The same things were measured in two ways. Each way mixes the same 7 hidden numbers, adds some noise and spreads widely along 5 directions of its own, which tell nothing about the thing.
(in the rows, 128 means zero)
Some things both ways: the first way, then the second way.
[122 166 145 123 113 149 124 136 106 123 109 150 132 118 100 148 126 143
 105 128 125]
[170 117  99 119 150  87 120 129 153 126  88  89 137]

[116 112 146 111 178 136 127 131 114 122 112  70 134 119 145 131 110 132
 163 129 143]
[ 89 149  67 140 126  70 124 100 113  76  95 136 120]

[105 146 148 119 163 161 115 136 109 142  85  95 169 108 145 130 137 152
 194 113 129]
[141 162  84 162 133 105 127 111 146 130 117 114 126]

[142 145 100 198  96 136 170 134 150 177 119 153 110 137 158 154 160  96
 145 138 147]
[114 150 121 144 113 142 140 115 119 106 142 156  90]

[121 147 156  78 122 155  92 127 110 134 108  65 200  80 176 200  89 117
 206  88 148]
[158 185 100 149 122 105 133 139 183 119 125 252 114]

[128  92 119  91 121  97 111 126 141 108 141  79 109 112 127 107 132 122
  79 131 124]
[185 121 120 154 119 149 144 123  89 122  75 168 142]

[124 182 109 187  91 155 174 157 133 188 107 201 163 132 153 160 161 117
 167 115 146]
[136 173 112  91  98 108 152 125 118  94 154 128  84]

[126 139 117 131 135 140 136 119 108 162 131 153 155 150 126 144  98 128
 133 117 112]
[155 144 116 142 118 108 130 122 100  95  82 168 148]

[145 155 132 135 148 134 104 125 129 132 102  75 110 125 143 152 134 107
 152 113 126]
[145 131 130 160  82 130 165  60  95 143 119 100 124]

[161  94 124 118 138 113 114 171 147 112 156 115 150 126 113 129 142 140
  72 110 125]
[189 123 140  72 124  78 126 122 124 100  89  79 160]

[132 142 158 101 156 111 101 161 127  70 137  91 136 121 116 138 133 128
 148 111 142]
[127 124 174 124  99 141 164 106 182 136 152  89  93]

[102 133 117 120 131 109 161 143 150 155 116 169 109 138 124  98 147 110
 127 126 130]
[123 155  96 127 122 123 127  91 145 133 142 129 123]

[127  94 114 111 137 134 136 166 113 146 136  92 171 122 125 128 135 132
 134 122 127]
[150 141 120  80 144  84 106 148 110  57 107 153 120]

[134 163 110 172  85 128 140 113 116 152 129 142 128 122 142 182 115 110
  61 138 138]
[134 160 125 153 125 141 132 155 125  96 103 178 102]

[146 110 128 135 128 121 110 154 139  99 136  94 114 131 110 104 175 137
 141 133 117]
[137 127 124 101 114 162 147  99 126 128 159  88 117]

[142 113 118 126 126 118 105 132 135 118 104  17  82 106 138 128 171 105
 119 139 126]
[152 100 130 142 143 124 116 107 105 125 114  82 107]

[117 164 126  94 139 124 110 141 111 134  99  97 106 130  97 125 142 108
 130 113 105]
[144 148 114 123 120 117 130 115 114 113 116 126 128]

[130 119 149 134  94 141 124  85 116  88 153 156 109 131 124 145  86 150
 107 157 131]
[140  74 109 146 117 169 162  43 121 168 159  93 106]

[152 173 138 172 109 164 137  82  92 130 143 196 120 174 112 181  73 134
 121 139 118]
[133 106 123 150  80 147 175  72  70 114 102 131 130]

[127 137 131 122 121 128 137 121 115 135 151 179 155 152 117 142  94 131
 131 121 117]
[142 133 117 114 123 129 131  99 148 130 131 149 128]

[149  97 147 120 119 125 113 119 143  92 156 126 123 112 135 145  99 149
  46 132 140]
[156 142  94 158 124 112 139 116 137 125  80 140 168]

[119 160 116 132 161 137 136 175 104 160  73  65 100 129 104 116 189 102
 157 125 123]
[ 92 174  35 116 147  99 108  86 170 132 136 103 130]

Other things, the second way, with their names:
(38): [166 151 127 178 132 158 116 142 114 136 127  96 135]
(472): [ 97 164 151 125  97 120 144 125 143  89 144 144  85]
(340): [ 96 151 112 108 141 137  98  87 170 140 204 104 112]
(431): [139 148 154 158 117 123 118 139  97  93 100 160 111]
(320): [167 135 165 139 105 149 142 127 123 119 116 128 143]
(421): [125 149 131 105 115 103 139 145 131  76 122 162  78]
(632): [110 156  35  88 154 103 101  78 192 144 161 106 165]
(54): [ 98 177  70 107 140 125 101 123 111  80 176 177 113]
(20): [121 166 150 147 110 142 129 121 129 106 147 136 118]
(493): [124 130 156 170 105 159 146 100 119 121 144 147 104]
(140): [171 138 125 149 104 145 150 131 109 115 110 158 134]
(248): [116 168  28 104 153  94 102  89 170 142 142 144 140]
(366): [128 115 145  63 134 122 120  91 172 134 194  70  76]
(254): [106 156  62 115 121  96 140  91 137 117 140 123  94]
(468): [124 160 142 121 140 134 105 163 117  88 130 103  88]
(470): [135 106 117  97 146 111 124 120 157 101 114  99 130]
(555): [131 147  91 164 127 120 131 105 151 139 132 118 123]
(351): [123 123  91 115 140 118 122 103 140 117 114 115 139]
(501): [151 190 130 136 111 119 126 138 154 120 136 148 127]
(605): [106 162  98 124 129 137 127 132 143 108 150 115  93]
(630): [152 133  87 107 155 116 106 102 154 145 153  80 115]
(578): [124 152 160 119 150  98  97 184 154  64  98 146 107]
(502): [150 127 152 113 134 106 117 141 157  99 109 113 148]
(428): [161 160 114  59 111 120 148 115 175 129 161 151 121]
(333): [139 151 116 152 124 135 120  97 133 130 144 149 143]
(424): [154 154 120 184 136 118 113 120 156 136 109 167 135]
(404): [156 144 130 148 160 136  89 143 170 138 128 129 145]
(551): [119 171  88 147 151 101  88 173  85  65  83 147 127]
(294): [ 99 144  50  78 159  90 109  90 156 124 131  64 101]
(157): [159 147 106 138 103 145 154  90 133 154 124 173 115]
(550): [ 97 166  54 131 137  62 104 100 121  86 113 140 141]
(167): [118 130  97 120 145 140 118  88 161 129 177 128 109]
(327): [131 133 143 134 151 104  96 155 123  80 109 120 123]
(319): [124 155 137  93 163 139  90 177 167  89 206 119  55]
(326): [125 131 125 145 131 153 124  93 139 137 162 131 123]
(483): [104 136 100  70 169  88  82 130 164  85 116 139 140]
(579): [154 139 193  90 105 148 137 177  63  40 135 164  72]
(61): [139 120 126 143 133 156 132  96 132 133 145  97  99]
(466): [143  97  96 102 130 123 149  96 148 117 130 129 119]
(526): [140 156 128 153 105 136 136 109  94 102 138 173 121]
(27): [124 167 136 145 100 137 137 118 128 104 148 172 121]
(651): [146 191 116 159 116 104 116 142 122 103  93 156 146]
(262): [165  82 164 135 144 107 116 137 121 106  75  88 137]
(534): [ 98 187 106 149 120 141 113 100 158 122 154 188 145]
(543): [144 159 121 156 148 104 107 194 128  75  53 131 138]
(490): [131  95 135 162 120 140 151  88 131 136 152  96  72]
(291): [171 107 159  79 104 118 145 133  75  66 116 125 121]
(603): [131 147  80  97 138  97 113 145  97  79 103  89 123]
(210): [164  89 123 128 132 112 142  85 161 140 121 197 112]
(304): [123  98 128  91 143 151 132 125 120  95 170 114  62]
(371): [161 129 143 124 140 146 108 142 121 108 128 168 132]
(329): [116 153 100 149 121 144 133 120 116 111 131 118 114]
(519): [144 143 108 140 141 143 129 144 123 112 147 110  77]
(220): [142 131 109 130 149 103 107 124 140 110 120 118 129]
(546): [ 98 159  72  76 121  60 116  93  94  65 140 156 103]
(3): [117 168  65  60 114  90 133 145  53  44 114 134  94]

Some of these things the first way, each followed by its name:
[130 128 113 138  67 137 121 176 146 135  93  43 107  59 141 142 219 111
 118 135 151]  (319)
[143  87 162  97 116 152 101 148 112  72 148  70 137 104 116 146 127 152
 154 142 147]  (466)
[123 107 153  82 148 134  88  94 119 105 137 107 161 116 136 128  73 158
 133 113 112]  (333)
[144 137 152 108 146 136  77 116 107  97 145 117 173 136 119 145  91 161
 140 107  99]  (320)
[117 103 108 131  94 137 151 129 141 161 124 131 124 113 139 117 141 127
 108 139 131]  (54)
[101 141 131 119 131 136 151 157 148 148  84 123  94 106 126  98 179 114
 158 131 142]  (555)
[ 86 110 141 115 160 115 133 121 125 102 145 193 174 137 116  70 106 184
 129 129 113]  (603)
[158 117 122 139 107 118 124 130 166 130 137 111 111 116 155 157 132 102
 102 118 142]  (27)
[138 119  97 132 151 108 154 168 124 150 135 122 101 182  83  99 164  94
 149 131 113]  (483)
[132  96 106 146 148 104 120 127 160 133 114  64 105 117 157  98 167 118
 137 132 126]  (551)
[134  90 139  79  89 112 136 127 156 108 154 101 103 110 147 157 105  87
 126 130 165]  (210)
[116 116 149  76 124 117 111  93 118 103 150 118 155 109 147 162  48 130
  87 121 136]  (546)
[108 150 117 166 128 136 162 122 121 154 120 199 132 150 122 106 132 145
 126 140 123]  (329)
[128 172 141  82 119 130  97 116 102 113 105 104  98 129  92 141 121 111
 116 120 103]  (340)
[ 84 104 147  40 197  79  87 129 147 102 120  81 169 101 142  77  99 145
 124  88 109]  (651)
[118 116 119 184 166 122 142 126 131 140 149 182 184 154 150 106 119 168
 145 126 124]  (543)
[ 84 148 126 127 128 121 153 121 112 138 131 212 173 148 120 100 106 152
 150 127 118]  (3)
[141 122 158 114 116 128  90 120 131  75 124  30 124  72 170 183 113 125
  93 130 159]  (254)
[156 138 125 160 156 115 121 155 144 129 129  67 135 135 165 159 152  91
 197 111 149]  (472)
[ 93 170  96  98  92 110 152 151 110 169 106 158 127 136  85 116 152  96
 104 122 106]  (579)
[138 137 107 155 159 120 135 156 112 154 124  92 153 153 132 137 150 110
 173 114 126]  (578)
[ 94 144 149  69  86 132 113 124  77  84 117  96 109 102  77 135 126 133
  99 151 124]  (304)
[153 146 104 139  54 118 161 199 163 153 130 152 105 110 109 161 198  85
  55 117 149]  (428)
[109 114 145 110 137 136 106 109 112 108 134 130 189 112 143 122  94 178
 140 122 119]  (630)
[149 120 132 140 123 154 133 151 117 128 133 138 127 139  98 134 142 145
 110 133 124]  (632)
[151 112 129 159 123 157 120 123 122 133 136 107 162 125 149 157 121 153
 147 130 132]  (220)
[118 136 105 117 132 103 144 147 143 156 110 122 105 125 119 111 156 105
  84 120 120]  (20)
[135 146 135 125  77 141 124 127 136 122 128 149 106 106 115 157 131 126
  65 132 130]  (140)
